The rows come from 4 hidden closed curves, with some noise, and rows from the same curve form a group. Each curve winds through 8 dimensions. The rows are also pushed far along 5 directions, which tell nothing about the answers.
In the rows, 128 means zero.
Some rows, each with its group after it:
[108 161  95 114 145 124  98 191 121 147  63 124 115 121 155 160 212  88
  73] => Q297
[142 133 101  96 110 154 157 154 155 158 135 179 125 122 137  62 189  98
 131] => Q953
[127  57 161 143 116  92  87  72 162  75 158 100 132 146 145 126  23 148
 154] => Q350
[103 155  88 125 162 112 106 137  99 139  71 120  92  87 130 157 105  97
 123] => Q255
[155  82 121 145 144 111 119 127  96  70 139  79 145 185 156 161 111 154
 117] => Q350
[148  78 160 103 139 125 135 102  91  99 119 127 143 172 143 157 114 137
  70] => Q350
[135  65  84 133 138 132  85 140 128 115 111  83 142 190 164 128 172 118
 101] => Q255
[130 122 119 118 142 137 128 108 149 155 129 151 151 123 105 112 100  96
 148] => Q255
[141 103 155 154 129 145 133 109 152 111 172 118 149 162 151  84 144 135
 149] => Q255
[107 180 126 162  53 136 118 150  70 147 137 115  82  84 165 132 172 175
 136] => Q255
[123 174  97 126 116 134 155 162 125 156 125 136 123 111 107 123  99 135
 164] => Q297
[113  94 149 160 118  94  63 108 155 114 159  66  89 126 130 133  73 171
 171] => Q350
[162 118 107 124 170 115  99 172 146 113 103 100 133 155 136 145 152  80
 126] => Q297
[125  86 164 104 196 124 140 101 124  64  71 128 144 168 121 177  55 133
  62] => Q255
[132 140  66 128 159 139 100 186 129 124  73 116 115 128 133 148 129  99
 132] => Q350
[140 123  61 123 150 136  62 179 165 129  72 108  78 109 138 119 131  96
 147] => Q297
[110 140 142  92 199  92 136 146 160  91  60 149 106 109 148 160  70  80
  74] => Q255
[110  75  98 151 122 106 112  72 166 149 162 109 120 115 155  93  27 122
 172] => Q953
[125 162 195 125  82 129 172  98 100 115 167 170 172 133 138 113 145 135
 119] => Q953
[132 146 164  85 166  92 150 126 132  97  99 167 139 116 128 156  94  84
  87] => Q953
[127 147 174 134 106 133 110 119  80 124 126 139 139 134 151 138 177 123
 111] => Q297
[123 139  79 115 145 127  97 180 159 102  64 134  96 113 158 116 140  78
 120] => Q953
[155 100 151 106 133 133 145  96 155 129 145 134 181 175 120 105 125 105
 120] => Q350
[151 121  77  99 148 109  71 170 150 101  78 114 110 135 128 128 118  82
 143] => Q953
[142 155  72 100 109 165 166 173 184 159 116 179  98  97 137  48 133 102
 155] => Q953
[142 150 124 158 108 135  96 157   4  98 102  84 130 152 144 203 180 155
 114] => Q297
[139 141 170 147 103 163 156 117  69 121 148 123 132 145 130 141 164 184
 112] => Q953
[158 126  92 123  84 148  96 141 149 182 154 112 118 129 112  78 183 117
 170] => Q953
[ 87 122 208 150 139 141 200  58 129 108 184 144 203 171 100 118  88 180
 122] => Q255
[134 134 167 145  77 120 120 103 143 150 200 156 130 108 134  98 104 149
 184] => Q297
[166 166 135  95 145 162 185 144 130 145 130 153 148 144  89 109 171 127
 111] => Q255
[114 133 147 176 104 140 123 118 103 115 165 106 156 155 164  99 181 138
 154] => Q255
[117 147 148 102 183 118 183  88 122 135 127 171 134 102 106 114  91 103
 121] => Q953
[149 123 157 153 145 114  98 127  18  96 139  99 149 163 150 182 197 126
 112] => Q953
[119 155 138 115 122 136 153 151 113 148 121 143 136 129 122 167 182 152
  73] => Q297
[157 140 177 130 125 142 175 111  88 140 178 160 166 136 111 135 220 133
 100] => Q350
[162 156  77  97 117 124 135 179  93 135 102 147 137 127 130 154 186  94
 101] => Q350
[108 158 106 119  92 138 123 144  69 146  87 135 112 104 143 140 155 128
 109] => Q350
[ 95 142 160 124 150  75  98 139  76 120 103 110  92 106 149 199  99 141
  93] => Q953
[139 152 176 147 156 125 138 140  55  86 129 127 141 146 154 163 182 124
 104] => Q350
[115 156  92  83 121 146 174 153 191 160 111 197 103  86 132  47 128  89
 137] => Q953
[167  90 113 110 146 182 185 130 165 160 160 164 163 180 134  54 151 109
 135] => Q350
[138 123 155 154 111 135 177  85 134 135 211 157 176 140 140  72 132 127
 174] => Q350
[185  87 147 111  65 168 131 125 142 142 180 146 157 179 133  54 196 129
 150] => Q350
[ 96 130 127 167 110 129 120  93  98 116 126 108 112 101 147 126  89 147
 148] => Q297
[117 120 145 109 152 125 123 122 179 138 104 166 139 107 107 137  67  89
 129] => Q255
[ 69 142 180 127 154 124 188  74 126 117 128 148 170 136 119 129 112 147
  80] => Q255
[178 101 129 114 167 154 141 145 172 115 137 131 157 175 102 118 150 119
 126] => Q350
[157 118 158 159 134 161 146 119 112 109 167 108 163 182 135 109 188 150
 131] => Q255
[138 157 150 119 100 126 114 147  99 140 127 121 123 125 112 152 170 142
 118] => Q297
[145 143 155 138  82 155 164 123 107 137 164 142 131 133 146 118 158 169
 120] => Q255
[158 110 147 105 105 142 154 108 193 152 180 189 154 135 135  49  88 104
 168] => Q297
[ 82 219 143 130 178 126 186 139 134 142  98 154 120  73  91 142 122 113
 121] => Q297
[153 105 120  75 123 129 139 125 219 147 139 165 134 134 117  64  67  91
 153] => Q350
[180  87 152 141 147 136  93 133 127 104 150  94 155 188 133 128 175 111
 133] => Q297
[113 152  98 109 210 103 115 166 168 109  51 111  66  95 129 163  71 107
  99] => Q255
[100 141 121 135 196 117 157 109 159 143 118 136 117  99 104 139  69 125
 125] => Q297
[166 119  98  83 122 157 162 129 160 180 130 153 139 139  99 100 148 112
 108] => Q953
[115 153  97 109 168 111 179 123 155 160 124 169 127  84 119 118 117  88
 110] => Q350
[127 142 119 115 173 117 125 146 169 147  93 118  97 102 114 145  73 120
 119] => Q953
[113 166 128 121 136 103 120 149  64 138 114 131 117 111 128 157 149 116
 125] => Q953
[138 128 170  81 175 160 208 113 165 103  98 191 164 150  99 128  75 122
  77] => Q255
[151 123 160 145  89 136  91 125  96 119 155 133 143 147 164 119 165 123
 142] => Q297
[138 145  90 171  57 121  54 179 101 136 134  67 106 123 162 115 178 118
 194] => Q297

New rows, each followed by its group:
[121 122  98  99 184  79 115 137 153 139  91 106 108 118 128 157  82  90
  96] => Q350
[108 152 160 133 128 108  79 127  54 104  82 115  98 108 149 184 121 128
 106] => Q297
[140 177 121  91 153 135 130 163 120 102  69 148 136 129 100 136 168  87
 109] => Q953
[114 144 169 119 155 130 145 125 115  86  80 157 126 117 128 174  67 129
  96] => Q255
[141  97  92 121 118 129  97 156 186 152 133 114 145 160 154  97 161  95
 127] => Q953
[127 179 102 118 133 147 139 155 152 172 114 128  98  98  96 110 161 129
 137] => Q255
[137 156 172 147 153 154 202  90 120 151 172 163 164 126 113 124 147 137
 111] => Q255
[121 152 166 127 187 149 184 118 113 144 132 141 156 146  87 154 163 147
  88] => Q297
[147 106  78 145 133 106  97 154 130 130 149 115 126 128 170 112 130  88
 168] => Q350
[119 122 151 143 133 116 123 117 107 120 131 108  85 111 139 157  59 172
 127] => Q953
[115 139 153 147 144 143 164  89 103 107 125 141 164 125 113 142 175 132
  91] => Q350
[128 122 140 148 127 118 118 100  78 128 155 121 132 126 137 115 151 122
 157] => Q953
[133  96 144 146 129 155 126 116  80 127 134 117 145 169 152 129 153 142
 117] => Q350
[138  78 110 165 146 103  89  98 132 144 169  87 116 129 147 137  70 134
 166] => Q255
[ 90 181 171 125 146 144 179 103 131 140 123 175 125  73  87 131 136 138
 112] => Q350
[135 145 128 140 175 133 120 161 138 129  95 124 122 120 133 174 168 111
  87] => Q255
[112 165  89 141  61 160 124 131 146 157 130 135 141 105 118  66 190 117
 162] => Q350
[102 132 168 140  88 110 134 105 123 125 155 122  98 106 150 142  62 190
 124] => Q255
[130 120 121 112 111 158 166 111 125 163 134 164 154 137 125  98 119 120
 128] => Q350
[143 103 165 164 130 108 123  95  52 117 175  95 154 152 149 166 190 146
 102] => Q350
[ 88 101 108 165  96 125  68 123  99 117 124  67 126 151 166 125 162 150
 135] => Q255
[133 160  83 123 152 143 164 131 160 191 138 156 126  95 109  98 130  97
 144] => Q255
[128 110  88  82 127 105 105 155 154 134  79 135  72 103 143 124  70 107
 115] => Q350
[125 135 224 151 128 155 183  80 147 129 175 181 185 134 111 127 115 140
 117] => Q255
[133 163  54 117 128 171 137 196 122 175  84 148 103 122 147  87 199  92
 132] => Q350
[108  95 137 170 137 102  68 112 181 125 149  85  84 106 150 136  54 153
 160] => Q255
[ 99 193 138 153  56 148 139 135  61 170 159 130 171 134 127 119 228 151
 142] => Q953
[151  82 128 151  89  99  55 129 133 137 182 106 120 139 175 126 122 126
 170] => Q297
[ 84 172 145 140  67 124 133 111 121 116 136 146 103  82 121  90  60 165
 193] => Q953
[115 148 161 123 101  94  93 123 102 105 127 128 122 110 135 138 117 116
 145] => Q953
[146 130 114  79 153 107  95 168 133  97  56 133 103 126 133 159 121  86
  88] => Q350
[ 94 167 139 154  54 150 124 130 109 127 142 145 109  90 158  69 188 142
 162] => Q953
[ 98 164 165 149  98 171 175  99  85 151 144 159 161 125 119 110 147 155
 133] => Q350
[149 127  92 164 111 114  57 159  60 132 139  93 109 122 176 130 186  99
 174] => Q953
[ 87 137 169 157 129  99 101 113 142  99 126 112  91 100 160 125  77 142
 140] => Q255
[176  83 120 130 151 132 112 141 151  96 148  98 151 187 124 130 128 134
 138] => Q350
[126 125 183 124 173 135 161  99 143 117 134 164 141 116  90 152 104 138
 106] => Q350
[133  96 115 163  94  97  61 132 118  72 139  89  94 119 171 134 106 142
 167] => Q350
[164 131 126 109 116 167 154 152 177 136 151 176 165 164 134  72 143 111
 146] => Q297
[ 92 149 142 132  91  89 129 123 115 147 154 133 124 102 151 142  93 142
 131] => Q255
[142  51  97  89 197 129 121 123 156  95  83 113 144 188 141 140 108 100
  63] => Q255
[128 202 121 123 114 165 162 186  93 160  97 151  93  95 138 131 211 132
  98] => Q953
[121 162 190 123 151 155 183 123  81 124 123 162 142 138 126 127 171 137
  93] => Q350
[164 116 139  78 164 157 162 146  99 127  85 161 150 171 124 145 183 100
  48] => Q350
[168 149 133  90 169 145 176 152  79 141 120 166 178 166 112 143 224  89
  80] => Q953
[138 167  94 113 117 134 123 173 165 156 124 123 104 109 107  97 175 119
 150] => Q350
[103 165  53 133  74 149 124 142 129 186 125 132 147 111 128  78 183 103
 164] => Q953
[152 103 174 163 145 112 108 127  70  82 158 102 139 167 169 152 154 133
 131] => Q350
[131 184 132  98 119 132 156 148 121 149 118 152 111 103 102 120 122 126
 136] => Q255
[109 142 128 141 119 140 115 114  82 118  99 116 126 123 133 130 141 125
 127] => Q255
[139 110 163 126 132 114 160 101 154  77 160 152 131 126 134 107  84 140
 138] => Q350
[107 150  86 143 111 130 104 144 146 161 120 136  89  66 124 111 150 116
 163] => Q350
[123 173 145 161 141 145 143 137 105 144 130 136 133 106 134 160 174 128
 114] => Q255
[142  74 123 118 185  77 130  98 146 129 146 117 126 130 141 157  70 107
 108] => Q350
[162  91  83  87 146 172 167 127 172 148 122 157 157 169 121  59 153  90
 117] => Q255
[161 102 131  73 155 129 158 106 224 145 152 169 153 140  84  63  72  89
 157] => Q953
[108 134  93 159 122 105  58 132 122 164 123  76  81  89 127 151 110 140
 170] => Q255
[ 97 185 203 149  70 126 153 103  89 120 147 118 139 110 117 125 131 159
 144] => Q297
[153 124 115 111 120 139  93 156 105 132 108 137 127 142 153 125 162  95
 124] => Q297
[151 164 111 104 127 166 133 184 103 132  88 149 143 162 127 128 189 110
 111] => Q297
[ 80 145  76  97 114 131 167 123 206 185 117 159 100  85 128  46  85 115
 140] => Q255
